The rows of a group lie close to one hidden flat surface of 14 dimensions, which may be shifted away from zero. Surfaces can cross.
(in the rows, 128 means zero)
Some rows, each with its group after it:
[127 163 117 197 160 103 126  95 124 127 154 169 136 107 141 131 108 150
 105]	K_59
[ 87 180 161  68 150  86 113  91 114 149 179 130 121 119 160  99 114 157
 169]	K_920
[146 128 135 127 133 106  92  89 177 112  68 130 133 111 150 130 131 136
 132]	K_500
[163 130 131 204 119 175 104 139 175 132 127  94 149 110 127 137 136 112
 151]	K_29
[118 123 167 109 147 135 117 136 103 162 152 124 166 106 157 145 120 129
 138]	K_500
[134 155 102 165 146 116 156 191 157 129 135 111  77 199 114 108 148  83
 111]	K_29
[ 78 158 116 170  97 127 107 144 158 141 159 106 160 146  94 131 160 158
 172]	K_671
[108  83 119 111 155 183  99  96 184 102 183 153 112 216  81 114 155  91
 129]	K_29
[139 130 137 142 104 131 124 107 144 121 119 148 132 171  60 133 114 118
 158]	K_500
[152 134 119 166 123  94 172 176  94 167  97 120 101  89  79  99 117 103
 125]	K_671
[137 108 122  88 124 133 116 138 116  96 154 110  74 177 120 105 181 104
  84]	K_59
[134 176 115 191 135 160 142  62 149  97 123  84  80 143 159  71 142  94
 109]	K_532
[133 115 112  73 141 115 134 153 138 187 114 126 141  46 130 130 114 138
 145]	K_532
[111 100 118 124 153 159 113  93 167 171 167 150 159  95 157 140 101 130
 145]	K_59
[146 117  94 162 101 110 127 132 168 143 174 138  90 162 129 111 120 108
 114]	K_500
[ 50 125 173 122 111 117  77 107 108 114 156 130 140 171 163 134 177 215
 158]	K_532
[119 114 125 144 157 126 109 107 137  92 124 150 137 134  85 126 143 113
 138]	K_175
[130 120 113 167  72 129 110  84  60  97 142  95  92 132 103 156 188 140
 132]	K_29
[136 120 146  97  95  98 116 114 172 144 142 156 107 165 137  80  97 146
 117]	K_500
[121  94 123 139 104 118 125 131 115 117 134 135 136  90 169 113 120 157
 111]	K_532
[100 136 128 174 127 102  60 128 194 118 145 135 182 150 160 128 170 148
  83]	K_671
[128 132  94 157  65 121 143 119 146 152  94 130 106 143 110 141 128 169
 130]	K_175
[139 123 175 212 113 101 110 124  96 141 129 131 169 111 135 124 114 110
 120]	K_532
[189  75 171  88 138  99  49 178 182 150 100 172 109  98 104 138 131 197
 164]	K_671
[140 143 135 201 172 132 112  99 138  79  88 154  76 141 128 126 146 166
 146]	K_671
[140 149 138 117 115 145 142 135 101  99 122 128 121 177  88 140 131 128
 119]	K_920
[ 80 142 125 133 134 136 177 135 103 125 117 138 131 116 166  93 108 170
 104]	K_532
[123 128  46 134 105 158 161 108 142 110 157 113  86  90 142 149 116 144
 184]	K_175
[119 113 137 144 113 135 126 137 113 149 156 133 130  99  82  83 134 146
 125]	K_671
[130 121 134 112 161 145 101 126 147 130 123 139 141 123 131 152 145 144
 133]	K_500
[140 101 173  49 137 112  83  96  80 134 133 123 131 116  98 118 171 117
  94]	K_59
[140 136 110 125 154 111 142 136 109 120 125 127 101 128 127 149 129  98
 145]	K_671
[114 207 182 148 151  88 122 132  95 200 179 135 180 103 130 120 104 137
 122]	K_532
[ 94 153 141 142 148  63 159 167  87 141  87 120  98 128 126 109 137 129
 163]	K_500
[112 166 125 178 120 104 141  71 118 141 100 167 164 119 128 133  97 155
  89]	K_59
[164 118 119 151 177 156 130 122 133  85 191 135  75 153 200 131 117  94
 109]	K_671
[149 132 160 106 120 140 123 170 136 102 135 134 153 135 118 128  94 138
 157]	K_175
[139 148 106 104 129 166 149 135  88 107 195 113 133  91 180 174  97 139
 158]	K_175
[100 150 110 108 133 128 177 108 102 176 114 144 100 150 126 153 110 142
 137]	K_500
[136 121 105 132 114  71 144 169  90  85 194 176 145 146 128 125  97 116
  62]	K_500
[124 142 116 157 124 160 129 155 175 146 106  75  87 204 179 160 174 111
 140]	K_29
[112 178 127  77 120 154 138 146 117 161  97 109 155 108 132 185 139 192
 146]	K_671
[139 169 129 137  99 155 127 147 154 107 147 113 133 125 144 114 117 171
 129]	K_175
[174 196  98 156 123  98 160 137 105  95 121 124 102 135  78 129 116  97
 109]	K_175
[144 136 128  93 116  92 136 135  92  84 157 123  99 168 122 136 121  94
 139]	K_532
[125 141 145 145 116 125 117 110 119 139 119 132 111 151 125 149 137 161
 154]	K_175
[131 120 112 144 124 147 117 125 141 150 129 106 104 132  95 117 177 120
 105]	K_29
[141 120  86 185 122 236 161 163 180 167 165 127 148 161 162 151 114 134
  60]	K_29
[157  84 143  68 112 175 121 147  97  59 101  83 122 145  68 113 180  74
 102]	K_59
[129  89  81 129 132 165 152 105 134 144 143 160 106 120 159 144 112 142
  84]	K_532
[ 99 114 115 104 138 127 176 127  86 152 160 136 135 129 152 154  87  93
 155]	K_920
[100 167 150  98 102 156 122  72  90 170 114  91 148  98 123  95 176 168
  55]	K_671
[131 104  98 111 172 178 111  75 154 165 201 170 112 122 136 158 120 134
 132]	K_59
[151 168 115 174 125 178 114 118 163 101  93  87 152 120 150 169 151 135
 126]	K_29
[133 167  77  98 133  80 133  80 156 127 102 117  91 172 187 175 144  92
 101]	K_500
[100 130  64  81 153 149 183 115 159 168 118 124  67 150 158 165 114 116
 183]	K_500
[145 100 134 149 114 107  72 124 153 155 116 144 106 117  65 131 174 164
 148]	K_532
[140 163 115 169 155 128 160 126 142 125 107 125 128 141 172 165  89  97
 153]	K_29
[ 92  82 139 117  70 176 113  87  96 173 182 108 165 109 123 115 145 143
 104]	K_671
[133 132 130 144 159  97 112  99  96 168 156 100 173  73 159 187 117  53
 181]	K_59
[199 119 168 132  99 158 107 122 137 124  91 157 127 104 173 148  86 210
  91]	K_500
[117 115 141 102 164 209 149 218  88 129 177 107 155 102  98 100 160 134
  76]	K_671
[147 123 113 111 129 133 108 143 148 118 107 127  98 123 108 160 152 165
 165]	K_29
[158 122 125 163 103  96 122 131 155 113 132 152 132 153 116 131  95 115
 129]	K_920
[153 151 104 120  65 172 148  90 106 122 192 134 131  93 103 123  79 169
 131]	K_671
[141 123 100 105 115  94 116 151 139 105 126 146 128 118 133 169 121 156
 151]	K_29
[124 146 128 213 137 161 130 146 128 132 179 136  98 105 113  90 133 181
 146]	K_671
[116 153  56 193 116  53 149 109 142 143 171 172 101 140 177 143 102 131
  96]	K_500
[128 178 113 106 150 132 134 143 170 144 127 124 113 131 122 105 130 145
 124]	K_29
[131  73 134 115  98 176 151 137 127 157 130 139 116 148 116 121 108 134
 124]	K_671
[161 151 134  67 155 145 116 112 147 120 145 120  73 196 132 145 144 107
 117]	K_175
[159 179 121 180 109 104 150 156 124 172 143 101  79 139  89  95 136 103
 127]	K_59
[109 161 164 134 117 104 111 121 146 185 157 111 135 164 179 110 131 132
 110]	K_59
[140 120  98 124 164  93 131 129 131 109 119 132 107 107 145 131 133  91
 123]	K_920
[154 177 145  79 109  59 139  92  92 228 107 149  71 135  61 128 120 147
 126]	K_532
[113 111 179 128 144 179 101 105 153 160 166 118 156 140 153 101 124 116
 130]	K_59
[155  95 139 115  86 154 136 128 116 137 133 144 117 188  57 140 119 106
 120]	K_500
[153 130  61 122  84 103 130 134 150  43 165 154 173 146  99 174  91  94
 120]	K_175
[174 157 100 162 136 131 140 178 148 185 167 148 132 110 105 175  91 128
 145]	K_532
[150 117 108 153 142 163 109 128 162 143 185 119 120 106 167 133 126 118
 123]	K_532
[111 169 183  67 110 158  78  95 145 151 160  98 221 140 129 153 129 132
 142]	K_920
[ 45 168  77 104 149  91 168 100 102 117  92 120  95 149 149 155 166 153
 153]	K_920
[104 175 101 111 131 117  98 140 119 158 219 106  74 123 165 125 186 188
 117]	K_920
[111 128 113 104 123  73  94 126 119 121 180 152 105 139  96 108 163 155
 110]	K_920
[148 162  90 207 121 111 133  87 100 130 124  85  67  89 137 132 167 115
 137]	K_175
[137 164 123  98 151 150 124 102 132  77 121 106 128 138 144 140 136 114
 133]	K_175
[168 128 155 151 134 141  65  69 124 118 123 139 118  91 139 171 144 183
 156]	K_532
[134 141 129 128 139 159 154 153 141 124 129 116 147 149 139 155  96  96
 152]	K_175
[143 116 111 148 113 121 139 142 146 169 149 122 120 141 142 124 120  89
  98]	K_920
[132 151 162 130 115 119  81 142 172 156 152  89 142 132 139 108 151 133
 152]	K_920
[133 119 161 186 120 166 130 101  76 105 122 108 135 138 167 175 124 121
 164]	K_29
[107 151 150 107 125  80 100 124 109 123 187  93 157 120 171  89 153  89
  94]	K_920
[ 87  58 122 115 105  82 124 108 161 147 112 140 133 107 127  71 114 105
 145]	K_59
[114 188 106 198 123 178 157 144 142 147 148 106  93 143 101 107 146 164
 152]	K_175
[188 157 118 143 117 138 140 155 142  91 138 134 102 168  96 157  95 110
 150]	K_920
[ 82  71 158 126 126 120  90 130 119 103 161 141 150 147 156 114 153 142
 126]	K_920
[156 140 140  93 135  97 182 186  77  96  65 118 101 104  97 118  95 106
 168]	K_532
[148 117 143 221 131  85  55 182 157 122 224 138 107 212 119 166 167 111
 171]	K_500
[162 138 137 199  95 134 130 159  70 138 147  86 132  86 127 141 151 124
 112]	K_175
[106  59 185 152 119 123  83 110  91 103 143 145 187  82 161 136 112 148
 166]	K_671
[126  93 140 113 118  42  91 122  99 141 111 114 144 150 118 170 169  57
 131]	K_59
[118 100 103 121 160  93 106 153 162 139 168 114  82 158 144 138 155  74
 182]	K_59
[ 74 138 170  64 160 153 150 129  88 134 135 103 182 113 138 108 118 102
 149]	K_175
[108 134 110  58 129 157 108  95 171 123 131 113 103 176 105 144 165 132
 157]	K_29
[148 128  96 155 116 204 145 135 132 117 129 104 137 151 153 197 132 117
 120]	K_29
[147 201  45 121 103  36 119 128 179 136  80  95 109  98 139 162 157 122
 130]	K_29
[144 142 157 131 107 160 111 106 132 112 138 128 189 128 137 128 110 130
  85]	K_59
[159 149 111 165 129 158 131 142 176  98 161 150 140 146 147 136  85 134
 121]	K_920
[132  81 120 115 150 179 122 123 149 108 135 133 125 104 117 118 126 122
 150]	K_59
[ 98 119 110 135 163 133 138 169 115  31 131 125 111 154 101  67 184 114
  70]	K_920
[164 189 120 141 131 151 122 125 169  98 148 148 142 139 136 153  86 164
 138]	K_500
[111 113  92 178 152 194 149 143 155 109 151 147 102 149 153 123 131 161
 117]	K_532

New rows, each followed by its group:
[137 128 121 163 104 118 138 159 108 132 151 120  98 139 125 132 130 133
 143]	K_29
[ 95 161 130 186 157 138 126 182 107 149 125  99 183  93 187 163 161 157
 104]	K_671
[163 163 170 136 143 101 107 119 107 130 130 167 117 157 119 139 117 159
  95]	K_175
[106 114 124  73 139 112  75 105 184 121 181 145 136 159 128 143 136 128
 177]	K_920
[138 122 134 123 149 138 112 199 169 113 135 115 149 143 157 127 140 122
 110]	K_29
[130 181 159  84 118  94 118  71 104 111 138 111 153 105 173 100 107 122
 102]	K_671
[155 135 135 188 150 115  96 154 177 121 116 103  83 150  88  98 170  95
 165]	K_29
[150 132 146 150 178 181 142 160  93 148 174 112 116  83 148 125 121 116
 140]	K_175
[136 173 107 164 118 118 146 150 144 111 145 105 126 128 135 114 114 111
 143]	K_532
[111  89 168 103 144  96 112 107 105 147  72 136  79 147 116  93 170 136
 113]	K_920
[142 140 157 151  51 120 103 101 111 106  84  99 207  92  84 110 137 134
  84]	K_671
[114 148 155  73 153 131 122 168 132 195 171 126  76 174 141  84 169 160
  71]	K_500
[111 101 121 222 122  86 152 138 160 159  73 181 133 134  36  96  98 121
 151]	K_175
[154 111 120  45 119 123 128 142  60 123 220 116 102 141 126 175 124  88
 145]	K_175
[184  94 137 134 165 112 120  95  63 150 113 141 107  83 166 176 131  95
  82]	K_175
[124 165 130  99 114 101 131 141 190 149 126 104 106 176 119  72 126  99
 136]	K_500
[174 121 122 111  98  87 109  97 148  38 145 174 182 123 144 140  50 102
 113]	K_671
[125 144 144 217 141 133 172 158  72  93 134 123 114 185 196 160 110  99
 119]	K_29
[ 93 168 109 136 130 105 151  92 169 166  78 143 133 141 120  63 137 142
  51]	K_920
[123  96  67 105 106 118 107 121 204 115 114 146 127 184  58 157 152 102
 140]	K_29
[107 179 105 182 156 105 150 169 115 144 134 140 147 110  93 115 142 143
  91]	K_500
[113 159  99  73 162  94  75 118 138 124 135 111 132  85 113 158 195 149
 149]	K_920
[122 128  92 173  10  52 109 144 164 150 150 105 169 113 143 141 104 134
 160]	K_29
[159 134  94 117 110 185 144  45  75 128 148  97 159  72 115 204 110  72
 148]	K_29
[123  90 115 115 145 172 122 129 163 145 147 114 131 148 104 128 143  75
 143]	K_59
[100  80 127 130 110 151 136 144 142 148 152  93 150 121 150 130 117  81
 192]	K_175
[122  78 157 147 135 145 103 123 151 131 126 153 168 115 167 137 103 141
 139]	K_920
[ 88  96  39 128 158 118 153  32 153 107 147 195 106  87 114 122 102 127
 140]	K_500
[108 130  99 149  97  68 150 135 124 153  67 155 140 107 136 153 120 167
 105]	K_29
[103 106 196 145 124 138 143 175  49 125 143 110 123 125 134  67 139 144
 120]	K_920
[136 137 136 119 141  81 118 109 135 213  90 135  89 105 180 136 140 160
 105]	K_671
[161 171 157 107 132 137 112 129 132 101 104  55  96 128 148  94 162  97
 133]	K_175
[161  98 129 143 108 115 135 167 107 114 119 148  73 168 101 135 132 141
 122]	K_500
[104 124 113 103 142 116 143  68 158 194 102 131 119 138 132 139 111  85
 162]	K_29
[135 113 124 115 168 150 153 134 133 103  81 118 117 147 131 140 127  79
 139]	K_920
[129 125 106 163 129 129 126 121 150 130 122 129 134 140 115 129 138 109
 112]	K_29
[ 92 143 152  80 148 139  94  92 132 109 115 113 130 140 146 112 178 155
 116]	K_29
[148 152 175 122 139 107  93 137 138 125 189 143 126 156 141 105 109 131
 130]	K_175
[149 102  85 112 113 113 109 110 152 145 134 101 123 127 114 171 150  67
 154]	K_29
[156 171 136 150  97 151 147 166  99 138 165  94 134 144 159 169 111 126
 135]	K_175
[157 183  99  99 176 123 171 109 128 106 162 147  70 153 128 120  85  86
 135]	K_532
[165 105 144 127 136  88  88 120 113 108 141 133  94 139 135  87 171 111
  39]	K_920
[138 114 143  99  69 131  98 134 128 102 112 129 107 164 100 161 145 194
 173]	K_175
[125 135 143 144 133 175 151 175 150 133 150 108 214 100 125 124  74  80
 161]	K_920
[180 188 145 122 148 136 136 133  75 136 151 110 105 110 148 125 134 124
  60]	K_175
[125 174 116 160 152 109 104 136 156 157 159 136 188 100 101 145 129 121
 124]	K_532
[160 158 125 105  90 131 131 135 121 120 163 103 164 108 146 121 104 108
  86]	K_671
[145 145 118 119 190  97  96  88  60  82 131 135  92  56  71 162 173 138
 178]	K_671
[144 126 117 116 118 127 106  86 107  80 105 112 124  96 152 160 149 139
 132]	K_175
[119 119 149 103 152 117 120  85 115 122 123 127  85 105 128  86 134 134
 161]	K_500
[152 129  73 115  96 137 169  87  75 152 182  81  73 128 105 144 138  42
 130]	K_671
[138 129 167 128 119 165 109 135 115 164 128 118 134 126 154 138 145 167
  97]	K_59
[ 15 129 108 153 126 169 171 138 142 112 121 154 167 155 130 116 124 203
 154]	K_920
[115 110  97 193 114 139 140 116  90 119 149 106 148 118 116 138 161  81
  93]	K_671
[134 134 129 141 100 110 121 129 158 144 166 137 107 175 108 103 114 116
 127]	K_500
[ 91  60  94  85 119  92 128 165 110  55 141  81 125 162 150  86 197  29
  62]	K_59
[120 137 165 142 121  86 107 142 140 121  72 127 164 111  75  85 136 131
 138]	K_920
[ 86 120 118 103 155 150 112 112 192 155 111 144 168 193 130 154 151 115
 100]	K_59
[104  80  93 113 156 126 124  95 131 141 174 144 111 136 117 105 152  77
  91]	K_59
[122 122 205 124  91  93  74 118 131 110 131 125 144 174 123 124 125 147
 192]	K_920
[171 154 144 130 121 164 107 152 127  80 158 132 133  96  69  91 129 171
 117]	K_671
[177 213 177 132 155 103 141 125  79 108  90 137 125 152 121 155 108 127
 111]	K_175
[136 133 150 189 131 100  87 134 134  95 108 127  74 136  98 105 171 173
 169]	K_29
[114 118 139 169 175 138 126 151 145  93 144 149 140 124 143 115 113 126
 160]	K_532
[160 136 139 125 147 152 144 175 133 137 165 124  88 156  94 125 109 108
 180]	K_175
[188 192 132 166 150 171 147 153 150 152  76 111 128  82 123 132 108 151
 117]	K_920
[164 106 160 136 134 157 123 177 104 155 141 135 142  76 115  87 126 153
  66]	K_175
[121 129 142 145  99  70 107 117 135 174  98  91 113 101 140 118 151 120
 171]	K_29
[147 109 145  94 107 117  82 139 140 134 160  86 141 101 124 133 140  98
 184]	K_29
[100 127 132 119 137  93 109 107 109 230 143 126 120 173 142 155 188 108
  59]	K_59
[130 164  81  91 130  95 115 104 126  75 167 137 105 141 114 142 145 135
 124]	K_29
[109 120 156 180  83 114 116  90 115 119 144 101 141 136 118  83 125  99
 153]	K_671
[163 178 162 152 124 242 117 173 154 129 126  50 134 109 133 113 159 160
 141]	K_29
[105  96 135 139 112 123 119 118 109 140 102 115 178 164 132 149 163  78
  64]	K_59
[110 169 141 123 178 123 104 135 138 134 176 129 113 140 116  99 162 137
 127]	K_500
[138 132 138 142 100 117 121 122  92 128 105 113 114 118 106 138 153 144
 126]	K_175
[140 156 113  93 155 126 137 140 122 125 166 144 121 107 129 110 118 141
  93]	K_671
[ 83 141 127 162 106 100 114  97 185 172 115 113 125 194 175 124 151 122
 127]	K_671
[115 131 131 132 120 137 119 126 140 148 178 105  90 168 130 126 142 112
 184]	K_175
[123 167 185 133 165 181 135 174 156 162 148 158 123 174 101  95 102 184
 143]	K_175
[159  20 139  83  76  77  37  88 118 195 136 152 130  99  97 187 173 136
 128]	K_532
[128 108 120 125 147 107 116 114 143  93  97 139 142 134 137 154 125  97
 140]	K_920
[112 145 138 133 135 117 141 145 111 114  95 109 145 140 150 132 145 119
 105]	K_29
[129 133 116  71 112 101 142 107 121 107 116 149  93 159 107 165  94 140
 201]	K_175
[149 100 127 125 182 153 121 128 134 126  88 164 113  87 111 103 147 160
  62]	K_920
[158  92 126 140 104 131 116 129 172 127 161 140  87 168 134 124 101 114
 159]	K_671
[133 127 126 140 137 126 112 125 132 125 166 109 122 133  98  99 152  84
 131]	K_500
[136 140 140 115 106 159  76  71 125 122 186 112 120 113 137 134 155 172
 135]	K_671
[141  95 153 178 139 187 137  87  77 144  64 124 170  64 163 165 128 141
  85]	K_532
[105 102 176 107  95 130 132 147  73 157 167 107 138 156 121 126 133 116
 149]	K_920
[136 152 108 129  81 129 127 137 152 148 165  96 192 160 113 157 120  63
 104]	K_920
[150  97 145 149 163  88  80 168 103  94  88  87 110  68 157 140 196 116
 145]	K_920
[162 157 178 109 125 191 107 120  91 137 150  73  99 101 182 152 144 174
 174]	K_671
[141 130 136 143 161 128 116 132 131 129 115 160 108 103 118 107 136 175
 103]	K_671
[135 130  67 130 136 134 156 151 137 117 133 128  92 153 118 185 127 108
 171]	K_920
[188 130 128 188 118 186 112 132 120 158 145 112 100  79 120 117 156 161
  75]	K_532
[176 153 114 171  94  97 131 118  96 166  78 111 151  95 127 169 145 112
  43]	K_920
[123 122 141 132 108 107 126 173  59 118 179 120 123 124  93 111 156 139
 109]	K_920
[103  78  81 155 132 131 137 144 100 121 162 161 147 102  72 173 130 133
 168]	K_671
[149 124  76 177 100 145 170 170 114 143  69 107 123 140 141 203 147 121
  94]	K_29
[130 113  85 129 145  96 134 137 174 102 118 151 128  89 122 115 102 117
 155]	K_532
[138 175 120 116 136  79 122 150 165 104 141 134 123 143 178 117 108 132
 118]	K_500
[176 163 107 137  98 168 133 133 177 133 194 112  80 168 143  94 112 125
  92]	K_671
